The first 10 rows are patterns. Each new row is the sum of 2 different patterns, raised or lowered, with some noise. Before adding, each is slid sideways (what falls off one end comes back at the other), maybe read backwards, and multiplied by a number that may be negative. Names go in the order of the patterns.
Some rows, each with the names of its patterns after it:
[ -5  -8   5  -9   5   6   2   3   5   0  -6  24   0  -2 -12  -3  -4   2
  32   4   1 -24   9  -6  -6   1  -2 -17   9  22  -4  17   6   7  -1   3
   0   5 -32  -6 -16  -7  -9  -9   6  -4] -> z655
[ 18   4  15  10  -3 -15   7  -3  -5 -31   5  12   5  32   0   5  -1   1
   3  14   3  -3  -2   2   5  14   6   7  15  32 -32   5 -11 -14   3  -1
  -3  -6 -20   0   2  15 -32   5 -19   4] -> z326
[  4 -19   8  -2   5   0   6  12  -3   2   0   7   2   0  -4  -4  -4 -14
  -2   7  -3 -16 -22  14   0  14   2   3  -3  -1   1 -12   2  -1   1 -17
 -21  -6  -2   2  -4 -16   8   0  -5  -1] -> z668
[  0   1   1   8   6   1   3  12 -23  -3   0   4  30  -4  -1   4   3   4
   4 -10   1 -11  -9  -4  -5   7 -22  -7  32  -8   2   4   2  25  -3   3
   3  16  11  -9   2  -2  24 -21   8  29] -> z482
[ 11   0   4   0  -8  -3   5   4   2 -29  -1  -6  -2  23 -10   3  -3   1
 -13   5  26  -9  -4  32 -13   4  -5 -20  10  10   8   4  -7   1  -7  -1
  -1 -18   3   6 -10   0   1  14 -18  -2] -> z87
[  2   4  -3   2  -3 -32  -6   6 -15 -14  14  17 -16   5  -2  -6   4   9
   6  13  -8  10   0   8 -10  -8   4 -11  -2   5  -4   4   4  19 -23   2
   8  -7 -26  -3  -7  -4   8   1  -8   7] -> z697
[  2   9 -26   8 -21 -17 -10   1  -6  -2   9  -2  12  -6  -6  -3  -7  21
   1 -32  -8  -4  -2  15 -13   1  -6  -1   6  -9   1   3   4  -8  22  -9
  -4   0   9   2  14  32  -3  32   5  -8] -> z208
[-13  -1  -1 -32   0   2  10   8  10   2 -17  -1   4  -6  -6   3  -1   8
  -8 -16   5   3  -2  -1 -14  -3  -4 -17 -14  -3   3  18  10  -5  10  -8
   1  12   8 -32  -5 -14   0   6  29  -3] -> z218
[  1  -4 -13   8 -12   5   5  21   4   2  -5  12  -2   0  23  -6  19  32
   9   5  14  -2  -8  11 -12   3 -11  17  10  10 -10   9  -4 -25  21  -8
 -17  -6   1 -27 -15   1  15  -9   4  -7] -> z78
[ -4  -3  -2  -9   0 -12   0 -14   2 -19  15   5  24   1  15   0   3   4
   1  22  -5 -30 -17  -9  -4 -16  14   1   4  10 -23   7  -4   2  -5  -6
   1   0  -6  -8 -11  10   0  -3 -24  10] -> z123

New rows, each followed by the names of its patterns:
[-15  12  13   7  -4  17  22  -6  29  10 -14   9  16  15  32  -4  19   7
  16   7  -1  15   5  12   9  23   8  12  26  -1  13  27  27 -12  30   9
   2  19  18 -13  22  -2   3   1  13   5] -> z697 z208
[  4   7 -10  10 -24  11  -8 -14  -2  -8   2  14  14  -9  13   3  15   3
   9   7   7  10  -5  30  -6   0   8  10  33  11 -10   9   5  10  30  -4
  11   0  -9  17   2  16  19  33  -4  11] -> z87 z208
[-39  -7 -18 -29 -25  -1 -40 -31  -9 -17  -8 -22 -22 -11 -12 -11  -3 -19
 -20  -4 -10 -19  14   0 -20 -11 -34 -23  -7 -17 -17 -26  10 -10 -15 -27
  -4 -45 -11 -16 -16 -10 -17  10 -17 -25] -> z668 z78
[  9  29 -11   4  18  24   3   2  20  -7   9  14   0  -4   5  -3  19  -5
  -3   5  16  12   4   5   7   1  -2  -5   2  -3  36  13  -1  20  20  10
  20  16 -21   4   4   2  10  25   8  -3] -> z697 z218
[-22  -9 -27 -20 -27 -24 -31 -28  -6   2 -10  -4  -7  -7   3 -15  20  -9
 -46 -27 -19 -21 -28   3 -31 -10  -4  -3  -6 -19 -14 -25 -19 -12   6 -22
 -18 -17  -4 -12 -11 -25 -13 -12 -20 -19] -> z655 z123
[-12 -16 -56  32 -32 -11   0 -27 -44 -15 -39 -12 -22 -28 -34  14 -17 -20
 -17 -41 -26 -35 -22 -22  -5 -22 -18  -5  -3 -23 -29 -17 -25 -20 -42 -13
 -20 -19 -28 -32 -14 -25 -20 -19 -34 -18] -> z326 z208
[ 21  16  25  14  29   2  27  14  26   5  17 -13  13   7  14   9  -1   3
   0  17  39  19  22  17  25   7  16  22   9  41  -5   7  12  24  18   6
  12  18  19  24   9  20  17  33   7  27] -> z668 z123
[ -2  -7 -10 -22 -15 -27   5  13 -47  -9 -37 -15 -24 -47 -14 -22 -34 -28
 -12 -12  -8 -12 -35   2 -23 -46 -14 -43 -23 -38 -28 -26 -27 -26   3 -19
 -23 -18 -54 -11 -12 -20 -19 -17 -22 -12] -> z655 z482
[ 20  11  55   8  -7  40   8   5  12  17  18  11  30  43  20  31   3  27
  29  16  19  17  25  17  26  21  12   4  26  14  18  15   2  20   8  27
  20  17  17 -14  17  22  45  18   9  19] -> z655 z87
[ -3  16  21  12  42  27  35   7  51  11   4  22   5   0  -1 -14  21  11
   5  13  22  27  -8  22  17  -9   9  20   9  37  15  10  28   0  17  20
  13  45   4 -15  15  11  23   1  -5  38] -> z482 z208
[ 14  -3  13  19  -7  18   8  20  23  -1  37  -3  17  19  48  12  23  22
  15  20  42  10  -3  19   4  11  32  20  23  19  -8  43  20  36  12  23
  32  21  22  34  25  -1  28 -10  21  16] -> z655 z326
[-26 -20 -27  -8 -22 -20 -15 -15 -34  -4 -20 -18 -34 -14 -40 -53 -22 -51
 -19 -10 -24 -17  -5 -36  11   7 -12 -15   9 -15 -27 -15 -32 -15 -18 -10
 -12 -44 -16  16  -9   1 -12 -37  -8  -4] -> z697 z208
[-14 -34 -30 -15 -18 -26 -10  -7   0 -12  -7  -3 -36 -15 -28 -32 -22 -22
 -42 -15 -19  12 -14  -8 -42 -29 -15 -26 -21 -28 -26 -18 -11 -18 -21 -10
 -27 -13 -30 -23 -25 -42 -32 -23 -39 -46] -> z655 z697
[-14  -4 -21  -8 -14 -12 -12   0 -10 -23 -17 -11 -13  -1 -12 -31  -8 -17
 -10 -10 -19 -10 -17  -2  -8 -20  -5  11  19 -31   5 -32 -17 -10 -16 -36
 -13 -28 -26 -14 -22   0   6  -2 -28 -10] -> z668 z208
[ 11   8   2   1  -1  -5  20  -5  -5   2   8   3   1   7  17  10 -13 -16
 -16 -11   8 -18  10   0 -13  -5  34  17  14  13 -22 -42   2  19  -1  -8
  30  -2  -4  -8  -7  -3  -1  20   0   7] -> z668 z218
[ 19  20  -9  20 -23  10  32  11  17  23   8  26   6  24  -5  -2   9  -7
   7  15 -23   8  12  27   8  -2  13   1 -21  -3   0   4  14 -18  -7  33
 -13  13   3  17  -4 -36   0  10  -2 -28] -> z482 z697
[ -9 -17 -17 -23  19 -11 -36 -10 -35 -13 -21 -34 -14 -10 -23 -46 -20  -8
 -41  -6 -38   2  -9 -45 -23 -24 -20 -17 -23 -13 -18 -25  12 -17 -22 -14
 -39 -15 -26  -8 -18 -28 -20 -12 -17  -3] -> z482 z87
[ 39  43 -27  18  13  24   7 -13  14  -7  16 -21  33  12  29  25  -4  25
  47  12  25  25  17  50  19  27   4  24  23  19  19  20  -7  19  16  24
  34  26   7  13  11  -4  32  20  26   4] -> z482 z123
[  3 -16  -2  11  -9  15  34   4  35   3  15  41  23  14   5  40  -8  13
   9   3  21   9  13   3  14   4  21   7  12   9  -7   0  27   7  27  -2
   7  22  10  24   8  14  10  12  -6   8] -> z208 z123
[-10 -21   5 -11   3 -16 -22 -16   0   5  -3  -6   7  24 -15  -6  -4 -22
  -5 -13 -15  -1 -19  -1   7  -2  -6   8   1 -13  12 -10 -12 -46  -9   5
  -6 -10 -24   8 -27  13  -3  -7 -10  -8] -> z655 z668
[ -2   9  10  11  -9  -9  -2  -3  31   4 -24   5  26 -34  16 -23 -14  -5
  -4   0 -14 -20   1   4   5 -14  -5 -24   2  22   3  24  37  -7  11  10
 -12  -5 -23 -21  17 -16  14 -11   4  -8] -> z326 z208
[ -9  -9   3   4   4 -10   9 -21  -4   8 -18  -1   4  16  -6  -6   7 -12
   2  14  24  19  22   0 -10   4  12 -21   2 -17 -22  -7  14 -16  -3   6
   6   4  -7   9  -2  -5  21  -2 -19 -10] -> z87 z208
[ -3  -3   1   4 -12  11  -7   5  24  -1   3  19  12   5  20   4   9 -13
  -3  13  18  23  18   9  -8  -9   8   6  -1   5  25   9  16  -4  10  -9
  18  13  16  10  20  17  21  42   8   7] -> z655 z218
[ -4  28   3  29  19  14  -9  33  43  17  32  22  28  20  18  20  16   4
   2  -2   8  -4  20  25  19  25  33  25 -10  21  19  16  18   9  15  -9
  36   4  30   4  25  13  28  47  27  19] -> z655 z123
[  3  19   4  20  17   9  37  33  14  -9 -13  12  29   8   1   8  -8  19
   2  34  11  18  15  13  -1   2  22  -5  24   9  24  20  39   4  47  30
  19  20  13  15  10  30  10  11  32   8] -> z208 z123
[-21 -21  -9 -43 -28 -20  -3 -31  16 -27 -23 -20  -6 -15 -16 -25 -33 -14
 -14  -6  -7 -18 -20 -18 -20 -10 -22 -37 -24   1 -26  -6 -18 -10 -16 -23
 -17 -15 -18 -28 -25 -41 -39 -23   7 -15] -> z668 z218
[ -6  14 -14 -39  -9 -23 -10  -9  -9  -9 -26  -6   9 -19 -28 -17 -41  -2
 -29 -11 -17 -21 -16 -57 -35 -19 -52 -15 -18  -4  -5 -15 -28 -13 -33 -17
 -25   0 -22 -11  23 -36 -15   9 -11 -16] -> z87 z78
[  1   7  -5   5 -16  11  13   8  18 -15  22  27   7   1   2 -20   8 -14
   9 -16 -13  20   1  -4   1  11 -28  26   3  -3 -31  -4 -10 -29  11 -29
  -5  -9   2 -10  21 -10  19  11   6   6] -> z655 z208
[-13  -9  -5 -27 -31 -13  13 -16 -10 -25 -38 -10 -31 -23 -18  -1  -6 -30
 -10  -3 -50  -3 -10  -5 -22 -27 -35 -22 -14  13 -19 -19 -15 -16 -24 -18
 -19   1  -9  -9 -26 -12 -14 -22 -20 -24] -> z87 z218
[  8  -9 -13   1   5  -9 -24  22 -13   8  20  -6  -1  -4  -7 -22   7 -30
  11  -9  28   3  16 -13   4  -6 -25  30 -14 -43 -23 -11 -29 -30   7   8
  -8   7 -29   2 -11 -14  -3 -20  -1  -1] -> z78 z123
[-22 -32 -15 -10 -10  -9 -19 -12 -10 -16 -25 -29   1   8 -38 -17 -28  -7
 -33 -15  -7 -16  -2 -18 -22 -20   2   7 -10 -38 -18 -18  -4  -4 -25  -9
 -17 -20 -10 -19   6 -29 -20   5 -38 -10] -> z668 z87
[ 14  26  25  13 -17  34  18  48  25  11   8   3   4  26  30  14  10  31
  27  16  33  23   6  25   9  11  -2  45  10   3  18  28  16  -2  26  11
  20  25  18  22  29  18  36  28  33  21] -> z655 z697
[ -4 -17   6  14  10  31  -1  -5   0 -10  25  30   8  -7   2  16  11  19
  12   8  16  26 -29   5  -6 -23   0   1  -6  -2 -25  19   0  17 -25   6
 -23  20  23   4  18  17  18   1   9   0] -> z326 z668
[ 16  37  33   4  19  30  -5  24  14  -4   6  30  21  18  22  39  14  12
  44  10  39  22   8 -14  22  -4   5  13   9   8  22  40 -14  23  13  22
  11  21  28  17  23  21  27  11  16  13] -> z87 z208
[ -1  11  34 -17  45  31  31  19  27  35  21  18  21  20  35  19  13  11
  16  32  48  20  38   0  -3  21  -1  22  16  16  28  28  28  17  23   6
  23  13  29  16  15   4  20  16  15  20] -> z326 z87
[  8   3   3  13  16  -2   7  -1  -9   3  26 -14  -1  -1   1  -5 -22  25
   7   8  10  11  17  15  -4  14   4   9   7   2  12 -28  16  -5 -16   4
  42   7   4   1   5 -17   8  29   2  31] -> z655 z87
[ 16  10  15  -7   6  19  14  42  11   1  28  23 -18  -1  36  17  23  19
   7 -27   4   0   6   0  41  10  20   5   3 -10  21  19  16   1  17 -10
  42  28   8  14  21  -2  13  13 -10  10] -> z697 z218
[ 11 -16  -8   1 -17   1  -5 -20 -16   0 -15   9  -7  22 -14  -4  14  -4
   9 -13  -9   8  25   2   4 -12   5 -24  16  23 -17   9 -12  -9 -27  12
  18   0 -14  34 -11  -8 -10 -25 -19  -9] -> z87 z78
[ -9 -29 -48  -6  -7 -11 -15 -36 -19 -27 -31 -28 -37 -13   0 -21 -22 -10
 -12 -33 -11  -2 -41 -19 -28 -26 -17   7 -17 -26 -46 -20 -47 -20   6 -21
  -9 -13 -17 -43 -14   9 -31 -27  13 -32] -> z87 z218
[  3  32  22  16  18  26  14  40  -7  11  19  -3  27  22  40  13   6   1
  23  26  -6  19  17  16  26  -2  25  49  19  29  22  37  39  27  43  23
  41  16  18  21  25 -13  14  10  28  29] -> z655 z482
[  2  -9  15  18  21 -23  14  -9   1   2   2   7  -4  15  -7   9  -9  29
  25  27   7  14   9  19   2   6  26   3 -19   8  -7   5 -11  16   3  -1
  15 -12  11  -3   6   2   4   9   9  12] -> z668 z123
[ -4  14  -4  24  26  30 -30   8   3  -6   7   3  -1  -4 -20   2   2  16
 -34   2 -14   1  18   0  28   7   0  -8   8  -7  10 -20   4  14  10  43
  13   6   3   2  12  12   5   2  -2   2] -> z326 z668
[-30 -42 -19 -16 -36 -17   8 -33 -16  -3 -23  -9  12   0 -24 -19 -26  -8
 -20   6   1  -9 -23  19  -2 -24   6 -15 -28   3  -2 -15   1   8  -5 -10
 -23  -7 -21 -40 -18 -31 -15 -28  -7  -9] -> z655 z78
[ -2  13  -6 -34 -14 -19  -9  11  17  -2  -7   6 -13 -30   7 -13   4  21
  14 -10 -21 -20   8  -9   4 -13 -26  -8  -8   6   8 -14  -1  12 -12  -5
  -8   0  -3   0  -6  -5  -7   1  -6 -12] -> z87 z218
[ -5 -16 -26 -20  -3   0 -10  -5  -9  -4 -15 -12 -12  -1   1 -15  -4  -2
  -3   6 -10  14   9  -7 -34  -7 -24 -27 -30  -9 -16 -20 -44 -20  -2   1
 -40 -26 -11 -13 -18  -7   2  -2 -21 -31] -> z326 z482
[-15  15  17  31  10  21  42  36  18  40  38  22  12  -8  22  19  18   5
  15  18  30  21   9   9  40   9  54  35  23  29  47  18  21  23  19  20
  50  16  24  15  24  15  38  27  30  25] -> z326 z668
[13 32 -3 15 29 -3 14 26 35 11 21 -4 38 12 14 32 29 13 58 37 18 43 25 27
 29 18 21 30 42 25 21  6 25 -3 14 27 11 11 -6 46 21 16 -5 23 13  2] -> z668 z78
[ 20   7   4   6  10   1  14  -4  -7  18  14  -3   3  21   0 -20  14  -9
 -10 -20   0  -4  -6  10   7  17  10   4  25   1 -17  -5 -20 -16   1  -6
 -19   5  -2  36   3  -5 -15 -12  -3  12] -> z655 z78
[  9 -15   0  14 -12  -3 -10   6  -3  -7  15  -9 -13  16 -16  -6 -11  -5
  11 -13   9  -8  -8  -8 -11 -11   5 -14  -4 -16 -10   1 -28 -31 -15  -9
 -10  -1  -3 -17   3  13   4 -14 -12 -31] -> z87 z78
[-37   1  10 -15 -10 -14 -18 -36 -16 -26 -22   4  -4   5  18 -11   6  17
   0  -7  19 -10   3  24  -9   2  10  -7  -8 -14 -19  22 -10  11   4  -9
  -5  -1  -6 -28   8  -7 -23 -15 -10 -26] -> z208 z78
[ 11 -12 -21   2 -11 -20 -24  -8 -29   2 -15 -21  -1  29   9  35   5   6
  -2  -3   3  -5  -9 -14 -11   0   2  13   1 -14 -10  -3 -42  11  -3   1
  -4 -24  -1   2 -10  -2 -13 -14  11  -6] -> z208 z218
[-39 -25  -4 -21 -14 -17  -9 -14  -5   3 -30 -12 -35 -25 -36 -15 -48 -21
 -25   1 -22 -29 -16 -48 -26 -21   4 -34 -27 -22 -20 -20 -22 -21 -27 -21
 -22 -42 -18 -14 -27 -19 -39 -36 -33 -58] -> z655 z123
[-20  -9  -7 -17 -35   5  -7 -34 -24 -24 -25 -36  -8 -35  -9 -33 -26 -28
 -34 -20 -11 -40 -41  -4 -47 -18  -6 -21 -43 -26 -34 -37 -18   4  -9 -37
  -6 -14 -49 -11 -22  -1 -26  -9  -2  -8] -> z218 z78
[ 21 -11  -8  14  15   1  17  27   9  26  16  21  16  -1   2  25  -4  32
  42   2  37  55  25  -1  42  28  13   1  14  11   5  12  10  44   7  39
  12  20  -4  19  15  23   8  10  34  -5] -> z78 z123
[34 36 23  1 14  4 11 -5 19  6 14  8 11 24 -3 17 19 35  9  3 13 29 35 -1
 12  7 10 20 -3 25 19 27 27  2 12 22 18 -6 13 34 20 32 12 15 34 17] -> z668 z123
[ 13   9  -5   2  20  11  29  26   9  19  17   8  24  17 -19   3  -9  14
  17  40   5  -1  11  14 -16  15  24  24  16  23  24  11   1  17  -2   4
  14  13  20   3   5  15  15  10  22  12] -> z668 z218
[ 28  21  39  30  35  15   7 -10  15  17  13  11  22  23   8  14  -1   3
  14  20   6  19  32  12  16  21  38  14  21  15  29 -13  24  39  -7  25
  59  31  20  30  29  -6  17  38  20  20] -> z218 z78
[ 16  18  22  27  14  -2  -3  13  16  31   8  16  13  17  17  48  31  26
  31 -34  -4   9  28  -3   0  22  26  15  33  19   3  19 -16  27  27  19
  -5  13  10  20   1   5   3  16 -17  53] -> z326 z668
[ 29  18  17   4  14  40  24  20  36   3  26  41 -18   6  33  27  23  10
  27  -1  22  28  24  53  20  20  16  34  34  22  22  21  17   9  41   8
  18  22  36   6  17  39  21  19  13  10] -> z668 z87
[  0  -5  17 -17  13 -12 -17   8   6   4  21  46  -4   8   0 -13  -4   4
 -36   3 -40 -23 -23  11 -10   4   4   4   6  -3  -7  -3  -6   8  15 -29
 -10 -14   3  17 -10  -3 -10   1   6 -13] -> z208 z123
[ -2 -25 -19 -33 -18 -14 -25 -11  -9 -13 -12 -30 -20  -5 -15 -20 -26 -39
 -14  -3 -26 -25 -12 -19  -8 -33  -1 -19 -21 -15 -30 -29 -40  -8 -45  -6
 -26 -10  -7  27 -16  20  -4 -12  -6 -14] -> z208 z123
[ 14 -12  36  14  27  39  26  14   4  -1  37  20 -17  37  13  22  13  10
  22  27  18  17  31  12  24  18  -7  45  20   6  33  13  12 -23   6  16
  -5  17  48  24  19   1   8  10  27  27] -> z482 z218
[ 15  -9  10  34  -7  13  10  22   5   0   6   6  10 -16   8  14   7   3
 -28  27  26  16  16  15  15  16  10   8   9   7   9  -4  -5   9 -11   9
   9   1  33   3   5   9  10 -10  16   9] -> z668 z482
[-13 -12 -18 -13 -24  -6 -19 -44 -47 -25 -13 -25   2 -16 -15 -37 -38 -15
 -33 -19   2 -20 -18 -29 -28 -52 -21  -1 -18 -28 -31 -15 -14  -6 -18 -29
 -30 -42 -23 -33 -29 -35  -7 -11   5 -32] -> z218 z123
[  5  28 -12  -7   4 -23   8 -19 -18   9  -4  -1 -21  -7  -9   7 -31  -1
  18  -4 -19 -12  -3  12 -19  -7   0 -32  -7 -14   1  13  -6 -15   6 -23
 -14 -28 -21 -23 -22 -22 -19 -18 -25 -28] -> z482 z123
[  6   4 -21 -18 -15 -28   7 -30 -18  18   2 -10  26  -1   4  26  10   6
   8  10   6   2  -6   7  15   7   9 -21  -2  28  -3   4  11 -14   0 -19
  22   4   9  13   5  -3  -2  11 -29  13] -> z668 z208
[ 11   1   6 -35  11   4  21  18  19  13 -19  14  36  17  10  17  21  10
   2  -7   8  29   6  14  -4  12  11  -7  -2  11  20  36  15   6  22  20
   6  25  21 -19  12  -2  20  17  48   7] -> z218 z123
[-14 -17  -5 -14  -8 -17 -21   4  -5  -3 -14 -26  -9 -37 -27 -19 -19  -4
  -9  -7 -33  -5 -18   7 -11   1 -16 -40 -14 -18   0 -38 -16  -4   3  11
  -1 -28 -25  -9 -36   0 -23 -13 -38 -18] -> z326 z208
[-13 -16  -4  -4  -8 -30  -4  -1 -10   1 -30 -18 -24 -41 -40 -10   5 -26
 -30   3 -11  14  -9  12 -10   2 -28 -22 -22 -14 -22 -28 -39 -19 -16 -13
  -8 -49  -7 -12  -9 -23 -15 -35  -4 -13] -> z668 z123
[ 12  -7 -38  -1 -22 -13 -21 -14  -7  -4 -18 -28  -8 -26 -18 -18  -1   4
 -24 -24 -13 -44 -26 -25 -17 -14  -3 -23 -25 -18 -10 -26 -18  -6 -28 -22
 -18 -24   1 -14 -16  -5 -13 -18 -20 -21] -> z482 z218
[ -2  18   8  -2 -10 -12 -15   3  12   8   2  11  12  -2   1  18  14  18
  -3 -19  14   5  19  10  13  20  17   6  22  -8 -23  27  -9  12  -5   0
   7  37  11  13  22  -1 -22   8  10  29] -> z482 z218
[-29  -2   3   9  -5  13   0 -35  -4   1  37   1   4   5  -4   9  14 -10
 -20   0 -20 -17  -9 -12  11  10  -4  24   6  23   7   9   9  -8   0  -1
   6  -9   8 -16 -11  -4  -8  -5  -8  17] -> z655 z668
[-51 -31 -15 -25 -10  11 -21 -37 -15 -20 -53 -17 -27   1 -13 -13 -23 -57
 -19   0 -29 -27 -21 -23  -3 -27 -27 -16 -22 -19 -27 -44 -37 -17 -53 -23
 -21 -22   0  14 -25  13 -16 -17  -2 -12] -> z208 z218
[-19 -51  -6  -9 -27 -21 -16 -31  -1  -2  -5 -29 -18 -28 -13 -16 -37 -20
 -15 -30   2 -20 -38 -24 -13 -21 -53 -26 -12 -22 -30 -14  -2 -17  -8  -8
 -21 -54 -22 -42 -36 -12  10 -34   0 -26] -> z697 z218
[-21  -4 -23   4   8 -44 -17 -10 -11   5  -4   8 -11  -3  19 -11 -17   2
 -29 -12 -12  13 -26   3  -1  -5  -9   7  -5 -20  -5 -14  14   2   0   6
 -36  16  -2   6  -2   2 -12 -25 -11  14] -> z87 z697
[ 23  -5  -1   1  18  14   4  13  10 -20 -12  -2  -9   6  27  14 -14  19
  10   2   8   6  11  24   8   3  19  -4  22  12  18  47  20  -6  10  -8
   2  16 -12  16   0  -2   4  37  20  34] -> z208 z218
[ -8 -15 -22 -17 -20 -18 -16 -36 -17 -12 -34 -42 -42   6 -49 -11  -4 -22
 -15 -13  -6  -7 -18 -12 -33   4 -25 -23 -27 -27 -19 -50 -11 -12  -1 -27
 -11 -15   1 -19 -35 -30 -40 -17 -14 -24] -> z326 z697
